The first 8 rows are patterns. Each new row is the sum of 2 different patterns, raised or lowered, with some noise. Before adding, each is slid sideways (what falls off one end comes back at the other) and multiplied by a number that may be negative. Names go in the order of the patterns.
Known rows, each followed by the names of its patterns:
[ 35   1  14 -32  -3  -7  12  -1 -28 -22 -27  10  26 -38 -37   5  -7  -3
   3 -31 -20 -32  13  37 -17 -38 -22  35  35 -17 -32  25   9   5   9 -32
 -38  -8 -36  35 -15 -32 -27 -24  34 -18 -13  21]  H
[  2  20 -19 -21 -39 -32  32 -31  25   3 -27   6  -5  15  16   2  27  35
 -31 -34  36  13   1  29 -37  38  38 -36  18  26 -19   7   3  -8  27 -26
 -30  20  20  32 -35  21 -26   8 -37  17  -7  28]  A
[ 30  11  36   2 -27   8 -36   2  27   1 -24  32 -36  -1 -24  10 -37  -6
  37 -17 -29  -1  -2  27   8 -21 -20 -20 -12 -37 -15  27  -9  24  12 -38
  38  -7  14 -18   6  12  34 -28  39 -24 -37  39]  L
[  8  20 -19  38  37 -26 -24 -31 -22 -13  20   6  37  35   7  10 -35 -28
  -7  30  37 -11 -24  35  37 -15  -4   3  -6  10 -25 -17  13 -39 -22 -30
   9  33   7   9 -10  19 -39 -20   1   0  38  14]  V
[-37 -11  16  15 -12 -32  14  -9 -22   6 -11  -5 -28 -36  13  20  28  -4
 -16   9  32 -19   2  21  24 -35 -27 -34 -16 -28   8 -26 -36 -18 -12 -35
  35  34  34 -37  20  17  21 -20  -4   3   7  11]  B
[ 23  11 -33 -19  26  35 -11 -25  14  31 -21   7 -12  11  -2   9 -18   5
  35 -18  -1  -1  39  36  11 -33  17  22  16  29  -3  16 -16  38  -7  32
  28   5   5   9 -19  10 -14  19  -4   0  14 -25]  C
[-12  38  -3  31  14 -12  29 -19  -6  11   6 -21 -10  -2  11 -14  16  30
 -38  37 -39  -6  31  -8 -21  36  13 -26 -35  31 -18 -15 -27  10  17  10
  -3  -3 -38  -3  -2   2 -22  33 -12  -4  -1  -8]  K
[-36  19  33  10  16 -25  -8  -7  27  16  11 -25  17  12  32  14 -16 -27
   1  39  15 -26  34  -6 -13   4  13 -30   7   0 -11   0 -15  22 -22  20
 -39 -36  -1 -17 -13 -31 -27  -1  24  17 -16  33]  U

New rows. What belongs after each?
[30 29 25 13 38 51 24  9 -7 60 72 26 37 25 36 28 29 50 17 21 47 58 53 -9
 24 59 37 -4  4 11 12 61 57 52 72  7 44 30 31 41 21 62 30 -1 21 48 10 48]  H V
[-13 -13 -29 -24   0  -3  23 -81 -39 -75   8 -73 -28 -49   8 -23 -16 -49
 -54 -31 -45 -15 -65   0  -1 -59 -17 -16 -22  -7 -21  14  28 -63 -70 -22
 -14 -15 -13 -81  15  -1 -71 -32  18 -23   3 -14]  A B
[-13  50   7  56  50   8 -10  -1  -2 -13  16   6 -25  -4   3  -3  31  16
 -50 -26  19  54 -20 -30  -9  21  -7  30  -9 -16 -10  33 -39  12  46 -16
  -8  26  35  37  21 -30  30   6  36  15  28  46]  C U
[  9  16   4 -12  42 -19 -23  41   0  -9 -25  25  27  16  -6  52  24   5
  29  21  -4  62 -49 -49   3  26 -29   5 -17  23  16 -15  18  20  23   2
 -29  18   2  51 -11  40  14   8  -4  10  17  52]  A B
[-25  -1 -11  32 -17 -30 -14  16  30  -5  -5 -10  12 -17  26   3 -12 -14
  -7  34  49  -8 -44 -30  24 -16  -1 -13  13 -11   9 -23  29  29  24  23
   5  11   5  58  43  11  40 -15  -2  -3  30 -32]  B U
[-12 -27 -38   5 -60   7 -24 -48 -20 -28 -17 -47 -38  -4   6 -72 -81  -8
   5 -23 -79   2 -53 -14 -63 -19 -43   3 -32 -50 -26 -41 -52 -85 -44 -59
  17 -43 -66 -42 -59 -18 -35 -13 -48  -2 -79 -77]  A C
[-17  54 -11  21 -13  20  24  28 -47  23 -17 -61  57  13 -16  23 -13 -14
   9 -34 -21  11 -11 -12  16 -45 -26 -35  15 -23  -9   7 -31 -16 -27  -3
  31   2 -32  -5 -27 -16 -33 -20  32 -26  33  -6]  L U
[ 49  16   8  44  14  -7  -2  30  -4  10   1   1  12   1   0  -7 -19  -6
 -10   3 -16  20  24  28  31 -19  13  59  21  27  21   2  44  -1 -15  16
  28   1  -3 -10  31  -7  13  44 -31  45 -40 -16]  B K
[ 45  12  40 -25  12  30  44 -17  -4  37  71  18   2  41  25  59  43 -11
 -15  31  26  46  24  21   2  19  59  34  45  34  39   5  41  14  19  -4
  51  26 -10 -11  34  58  74  11  21  26  43  54]  H B
[-14  12 -26 -57  -1 -16 -46 -22 -29 -39 -25 -23 -44 -25 -17 -26 -41 -18
 -28 -28 -22 -56 -26 -34 -35 -13 -16  -9 -47  12 -51   1   5 -20 -16 -37
 -44 -28 -19 -11 -24 -41 -11 -36   1 -13 -55 -54]  C U
[-45 -69 -33 -49 -11 -45 -27 -30 -60 -44 -19 -18 -18 -51 -70 -11   1 -24
 -42 -49  -4 -71  -3 -31 -14 -24 -10 -38 -29 -42 -29 -34 -37 -23 -51   3
 -28 -16 -14 -51 -27   4  -9 -62 -66 -12 -37 -23]  C U
[ 10 -23  -4  57  26  31 -15  17  22  14  44   1  -4  -2 -15  40  25 -14
  -6 -16  37  17  27  35  23  13  46 -24  22  23  27  11  19  -1   2  35
  42   2 -20  37   3  42  45  -3  16   5  48  64]  H U
[ 15   9  32  -3  54  38  56  62  45  10  10 -11  15  60  33  36  20  47
  52  36  35  35  19  50   1  -4  68 -24  45  14  16  59  51  12  17  63
  30  -7  47  42  78  32  25  37  22  60  85  15]  V K
[ -4   2  -1  25  26 -21 -26   3   7  41  12   4 -13 -31  15  37  13 -34
  -7   0  75 -31  36  10  11  48  52  -8  41   8  -1  21 -46  -8  11  22
  14   7 -54  17 -17  18 -17 -23  27 -33  -3  46]  H L
[ 50 -14 -24  21  20  -4  66  55  77   3  42  66  62  28  20  14  34  35
  -1  10  66  55  18   0  21  15   4  23  29   4 -16   9  55  63  68  34
   3  36  38  -7  27  45  71  14   7 -19  -5  11]  V B
[ 16 -27 -10 -52  14  12   1  20 -27  35 -27 -24   1  19  47  17   4  32
 -28  20  68 -47   9 -23 -39  -4  37 -16  30  54  35  -9 -18 -11  16  26
  29 -14 -16  39  66  -7   1   5  12  -8 -11 -10]  V K
[ 14  22 -42 -11  13 -73 -57 -57  -8 -30 -63 -69  -3 -16 -14 -62 -27 -20
 -19 -71 -34 -28  11 -42 -14 -27 -51 -50 -51  11 -24 -27 -45 -73 -24 -24
 -30 -48 -16 -15 -28 -72 -25  13   2 -20  10 -64]  A B
[-55 -23   5  38 -36 -60 -33 -20  18   2 -63   0 -47 -13  23 -18 -75 -27
  18   8 -28 -54  29 -25   7 -40 -74 -49 -36 -57 -10 -53 -43 -17 -20   2
   0 -56  22  47  -6  13 -64 -23 -25  20  -1 -32]  H U
[-10 -46 -31   3 -49 -17   5  -3 -67  -8  10   7 -48 -19 -38 -29 -21  17
 -39 -20 -27 -12 -54 -23  -7 -35  -5 -34 -78 -22 -62 -45 -30 -65  -8  -5
 -25 -40  11 -36 -13 -15  -8 -30 -64   6 -61  26]  K U
[ 36  75  25  37  55  35  26  30 -12   3  -9  22   2  14  20  44  25  59
  60  31 -17  40  60  67   6  11  50  59  29  -1  24  38  47   6  -5  48
  -2   0  15  26  45  13  10  34  54  26  13  18]  V B
[ -5 -26 -58 -34  -4 -17 -27 -41 -40 -33   7 -14 -17   3 -64 -15 -12   8
 -22 -46 -37 -40 -48 -68 -37 -59 -18 -26  -6 -28 -39  17 -33   7 -16 -45
  15 -13 -38 -28  -8 -23   6 -28   9 -32 -41  -7]  H U
[-58 -19 -35 -53 -60 -17  -2 -29 -59  16 -82 -40 -36  -8  -7 -60 -27 -30
 -88 -70 -41 -49 -31 -11 -42 -52 -41 -22 -29  14 -51 -37   4 -19 -20 -49
 -41 -32  -8 -39 -20 -51 -61 -36   4   2 -97 -38]  H K
[-11  18 -56 -25 -77 -17 -42 -13 -39 -14 -58 -17 -30 -13 -52  18 -31  24
  28 -43  15 -63 -32  -6  -7  -7 -27 -54 -11 -39 -29  14  -5 -72 -33   4
 -35 -11 -31 -59  -3 -35 -35 -28 -23 -25 -23 -44]  A U
[-19 -35 -42 -39 -34 -52 -27 -41   6  18  -3 -33 -64 -32  20 -31 -60  -6
 -19 -30   1 -21  16 -19 -57  21  19  16 -53 -74 -20 -12 -32 -46   6 -12
  -4   1 -52 -13 -54 -32  14 -38 -40 -24   7  11]  H V
[-56 -43   8 -40 -70  20 -38  13  17  -8 -27 -53 -60 -58 -10 -20   9 -26
  -7 -40 -29  -7 -22 -77 -54  17 -11 -53   6 -39 -20 -12 -26 -23  -3  -2
 -43 -52 -45 -16 -38 -23 -29 -42 -30 -41 -67 -62]  V U
[ 15  -3  -4  46  -7  54  15  17   9   2  34  27  20  27  34   3  13  59
  24  43  25  10  70  58   9  22  37   8  45  35  24  31  15   9  57  48
  38 -15  38  29  38 -16  56  17  35  29  46  -6]  A U
[  5  40  12  22  56  53  48  39  46  85  56   8  22  87  22  17  39 -11
  51  79 -16  28  49  10  18  65  56  88 -16  23  69  71  52   2  60  19
  52 -26  44  43  74  31  31  28  10 -14  11  60]  A B
[-32  17  41 -15  20  38   5  37  -7  33  17   5  28  31  -3  43   0 -27
  47  58  10  42  14  15  41  -8  -6  44  26   4  56 -18  22 -15  44 -19
  27  59   3  -8  17   0  40  10   7  -5  -4  12]  L C
[ -5 -56   5 -19 -26  -1 -20  25 -10 -21 -62  11   9   0 -16 -14   0 -15
  20 -43 -14   3   9  -8 -36 -16 -20 -49  -4 -20 -47  -6 -49 -11 -15 -69
 -26 -15  24 -64 -75 -11  -7 -55 -42 -57 -15 -10]  C U
[  4  18  26  18 -47  46 -10 -14  41  11 -23  49  18  -2  -5  23 -32 -36
 -19  25  11 -14  14  -4 -52 -21  27  26   8  45  14  -8  22  22   5  48
  27   6 -10 -37  60 -34 -17  -4  24 -15 -10  -6]  B K
[ 21  16  41 -19  63 -20   8   8   5  22  26   5 -32  -3  -9  38  52   0
  28   5   7  45   8  39 -35   4  37  26  10  25 -10  51  32  30  13 -12
 -18 -10  41  50 -13  64  18 -24  46  22  -1  10]  L U
[ -7  59 -34 -48  60  40  16  54 -14   0  32 -46  16  44  -6 -13  36 -34
  18 -32  -2 -19  11  56 -29 -11 -11   8  11  21 -19   1 -12   4 -39 -20
   9 -21  44  -1 -18  42 -16  21 -16  17  24  37]  A L
[ 21  36  21  38 -13   9   0  -7 -40  -5  -2 -53  20 -22 -53  23  17  54
 -19  25  -5   7 -21  22  -8  -1 -15 -38   7  40  17 -39 -34  37 -33  -9
  20  -9 -12   8 -31  15  30  26  14 -27  30  14]  B U
[ 35  20   3  20  17   0  63  32  15   7  34  59  31 -17  60  55  20  27
  36  40   2  45  25  30  59  -8  20  37  75  71  41  17  52  29  46  38
  15  66 -14  66  10  69  49  23   9  50 -16  50]  L C
[ 91  28  14  23  50  -6  38  70  89  31  27  67  41  23  41  23  40  29
  55  36  19  11  72  30  20  31  35  22  68 -19  13  33  11  26  22  45
  38  31  12  67  62  23  14  24  43  -4  83  -2]  A K
[-13 -35 -72 -32  -1 -26 -28 -25 -56 -15  -3  10 -29  -7 -36 -36 -48 -60
 -10 -46  21 -34 -45 -46 -63 -25 -29 -70 -50   8  -5 -40   6 -58  12  15
 -24  19 -27  -7 -34 -27 -15 -20 -35 -23  16  17]  V U
[ 28 -12  -3  16  10 -30 -36   6  17 -39  20 -15  -7   3  -2   8  10   6
  12  -6 -25 -27   7 -33  24  15   1 -14 -16 -24  12 -48 -35  13 -23   8
   4 -18   7  21  -4  19   1  23 -22 -47  19 -36]  V K
[-46 -17  11  38 -25 -63  18  12 -10  -5 -57 -51  -9 -32  28 -19 -18 -27
 -50  21 -44 -31  27  -6  -9 -11 -31 -20 -26 -26   3 -62 -18 -13 -29 -11
 -51 -67 -11  -2 -21  12 -41 -48 -40  12  -3  -5]  H L
[ 25  49   3  18  21  15  34   2  59  27  18  14 -38  22  33   6 -19  27
  35  32  17  33  47 -19  25  66  48  50  -1  17  -7  53  42  39 -14  67
  31  56  40   5  -9  56  63  66  11  52  42   0]  K U
[-25 -37 -74 -52   2 -58  13 -35 -80  -9 -46  -1 -36 -20 -41 -17 -58  16
 -58 -65 -25 -18 -10  16 -27 -76 -34 -36 -52  -4 -20 -50 -17 -34 -33 -46
 -16 -57 -23 -19 -25 -65  -2  -4  -8 -11 -33 -21]  L U
[-28 -32 -17 -33 -21  26 -23 -39 -18 -35  -3  12 -26 -14 -34 -27 -42  16
 -54 -20 -26 -16 -12   7 -15 -62 -21 -11  -5 -31 -47 -48 -17   1   8 -14
 -22 -22 -21 -38 -33 -20   0 -54   2 -35 -12 -19]  L U
[  5  22  39  27   4 -20  18  38  26 -44 -30   8  41 -26  -9   3 -23  44
  45 -11  22 -20  34  25  13  31 -17   6  17 -26 -29  -2  -9  21   5  26
 -21   1  26  42  46  -3 -45  45  47   2  21   3]  H C
[-26 -20 -11 -33   8  -7   9 -37  14 -30 -31 -19  -1 -14 -22 -36  -7   2
 -35 -48 -39 -15 -26  -9   2 -54  -3 -37 -25  -6 -15  -2  24 -36 -22  -6
  -2 -11  -5 -13  -7   3  -6  11 -18 -48   1   9]  A C
[-56 -14 -61 -14 -19  22  31 -47  16 -51 -11 -16 -38 -14 -34 -13 -13 -41
 -40   0  35 -32 -47 -35 -67   2 -64 -43  20 -13 -23   2 -20 -42 -28 -50
  24  31 -45 -54 -29  36 -48   1 -26  10 -29 -27]  A V
[ 71 -12  56  48  51  45  56  42  49 -12 -13  37  11  69  26 -19  57  28
  26  26  69  82  95  21  30  59  70  66  76  12  99  35 -30  18  92   0
  24  16  46  60   7   1  43  85  74 -11  38  22]  A B
[-24 -28 -72 -18   9 -35 -42 -39 -33 -20 -81  -9 -54 -17  -7  34 -38   6
 -87 -20 -17   9   8 -30  13 -48 -23 -85 -34 -21  -6 -25 -38 -56 -34 -29
 -40  20 -12 -86  -7   1 -63   6 -61 -66  28 -28]  H A
[-56 -32 -82 -47 -77 -17 -30 -62 -90 -51 -24   9 -34 -90 -67 -26 -81 -58
 -36 -23 -58   8 -37 -66  -2 -44 -13 -72 -13 -49  23 -24 -10 -38 -52  19
   9 -31 -36 -54 -40 -65 -29 -56 -51 -47 -71   9]  L U
[-14 -10   1  16 -16  -9  -1  -2   5  19  27 -16 -45   7 -19   2 -17  27
  21 -22   8 -54   7   8 -24  22 -34 -19  35  14   6   3  16 -47  11 -52
 -58 -18 -25  40  23   5 -51 -52  -3  30 -48 -48]  V U
[-25  20  16 -47 -14  62  41  25   2  -3  76 -10  33 -11  31  24  53 -23
  52  27 -31  46  40  60  80  26 -39  40   8  32  64  12  10  28  21   9
  25  50 -11  15  54 -17   0   1  32  34  19  11]  L C
